There are 4 ways to turn a row about zero (a turn may also mirror it). The second row of each pair is the first, turned, with some noise.
Some pairs, each with its turn after it:
[3.67 3.06 1.53 3.88 3.75]
[ 0.96 -4.22  0.71 -4.56 -3.87] : J

[-0.69 -2.84 -0.41 -2.08 -2.28]
[ 2.49 -2.41  0.71 -1.19  1.94] : C

[-3.82  0.97  3.81 -4.03 -2.85]
[-2.30  1.70  0.53  2.91 -6.09] : Q

[2.04 2.72 0.35 4.05 3.45]
[ 1.00 -4.41  0.25 -4.25 -1.60] : J

[ 0.28 -2.73 -1.36  1.71  2.33]
[ 0.08  4.06 -0.38  0.17  1.28] : B

[-1.92 -3.66  1.41  2.80 -2.61]
[-2.35 -2.65  0.16 -0.31  4.71] : C

[ 3.30 -3.03  3.32 -0.14 -2.13]
[-0.42  4.71  0.15 -1.92 -2.66] : J

[-0.74 -2.01 -3.81 -2.38  0.76]
[-0.89 -0.14 -1.22 -0.63  4.60] : B

[-1.62 -0.82 -2.17  1.02  1.02]
[ 1.68 -0.68 -0.40 -0.33  2.61] : J

[ 1.78  0.43 -1.30  1.45 -0.30]
[-0.16 -0.79 -1.64  1.50 -0.82] : C

[-2.29  0.73  0.77 -3.18  3.56]
[ 1.81 -1.50  0.27  4.99 -1.05] : Q

[-3.45  3.55  3.48  2.61  2.94]
[-0.14 -2.39  6.33  2.49 -0.61] : Q

[-1.16 -0.75 -0.17  3.84  1.63]
[ 2.38  3.38  0.00 -1.25 -0.62] : B

[-3.98 -2.87 -1.37  1.48  2.66]
[0.10 2.55 1.03 1.77 4.90] : C

[ 1.72  3.48  2.20 -3.53 -2.30]
[-1.46 -5.03 -0.35  1.84 -1.87] : B

[ 0.97  0.38 -3.88  1.13  1.07]
[ 2.24 -1.86 -2.82 -0.22  1.12] : J

[-0.75  1.00  0.82  0.35  0.39]
[-1.32  1.01 -0.15 -0.68 -0.32] : C

[ 1.53 -4.07 -3.12  3.62  0.35]
[ 0.61  2.61 -0.85 -2.03  5.52] : Q

[-3.92 -2.81 -1.82 -3.93  1.77]
[ 0.04  2.06 -2.76  5.98  0.57] : Q

[-2.30  2.57 -3.31  1.84  0.16]
[-0.49 -3.53 -1.59  0.31  3.30] : J

[-1.51  1.25  0.79 -0.07 -0.49]
[-0.59  1.11 -0.24 -2.02  0.42] : C

[-2.09 -3.58  2.49  1.72 -0.69]
[-1.77  3.11  2.61 -2.52 -1.31] : B

[3.09 3.48 0.31 1.65 1.27]
[ 2.75 -0.59 -1.26  3.12 -2.02] : B

[ 2.03  0.42  2.58  3.48 -3.85]
[-1.30  1.27  2.66 -5.12 -1.34] : Q

New pairs. What belongs after each?
[ 1.76 -1.25  2.42 -2.13 -1.98]
[ 0.76 -3.35  1.93 -1.76 -1.03] : C

[ 0.50  3.61  2.34  2.06 -2.83]
[ 2.54 -2.50  1.92  0.29 -3.78] : B

[-2.68  2.57 -1.81 -0.25  0.96]
[-0.37 -3.06 -0.13  1.77  1.99] : J

[-0.31  1.60  2.54  1.57 -2.90]
[-2.13  0.22  2.20 -2.17 -2.29] : Q

[ 1.86  3.03  3.65 -2.38 -2.59]
[-1.93 -4.38  0.66  1.92 -3.53] : B

[ 1.28  1.22  3.55  0.50 -3.69]
[-4.51  2.02 -0.23 -1.61 -2.27] : J

[-2.55  0.30 -1.49  1.77 -3.41]
[ 2.05 -1.35  2.84 -3.06  0.92] : B

[ 3.36  1.58 -1.69 -0.08  3.04]
[ 1.69  0.38 -3.23  3.55  0.69] : B

[ 0.07 -1.34 -1.94 -2.54  3.66]
[ 2.82 -0.61 -2.41  3.15  1.57] : Q

[-1.65 -3.16 -0.13  0.28  3.71]
[2.46 1.95 0.79 3.16 2.60] : Q

[ 2.99  3.21 -3.24 -2.17 -2.60]
[ 2.96 -1.00 -3.94 -0.95 -3.87] : C

[-3.16 -1.98 -3.82  3.08  3.21]
[ 3.71 -1.86  0.12 -1.45  5.23] : J

[ 3.29  0.71  0.16 -3.29  2.52]
[ 2.31 -0.08  2.22  1.48 -4.01] : C

[-0.34 -0.58  3.31 -0.90 -3.58]
[-0.90 -3.05  0.91 -3.79  0.48] : C

[ 3.03 -3.01 -0.33 -3.04  1.66]
[ 4.01  1.36 -3.08  0.28  0.00] : Q

[-4.01  0.08  3.69  0.76 -0.27]
[-2.65  1.28  1.95 -3.26  2.49] : C

[ 0.89  3.87 -1.50 -2.44  0.02]
[-0.58 -2.68 -1.77  2.97 -1.84] : J

[-0.25 -2.08  3.85 -1.40  0.57]
[-3.92  1.09  0.03 -0.32 -2.26] : B

[ 3.96  2.52  0.11  0.91 -3.05]
[-1.51 -2.92 -2.78 -0.52 -3.59] : C

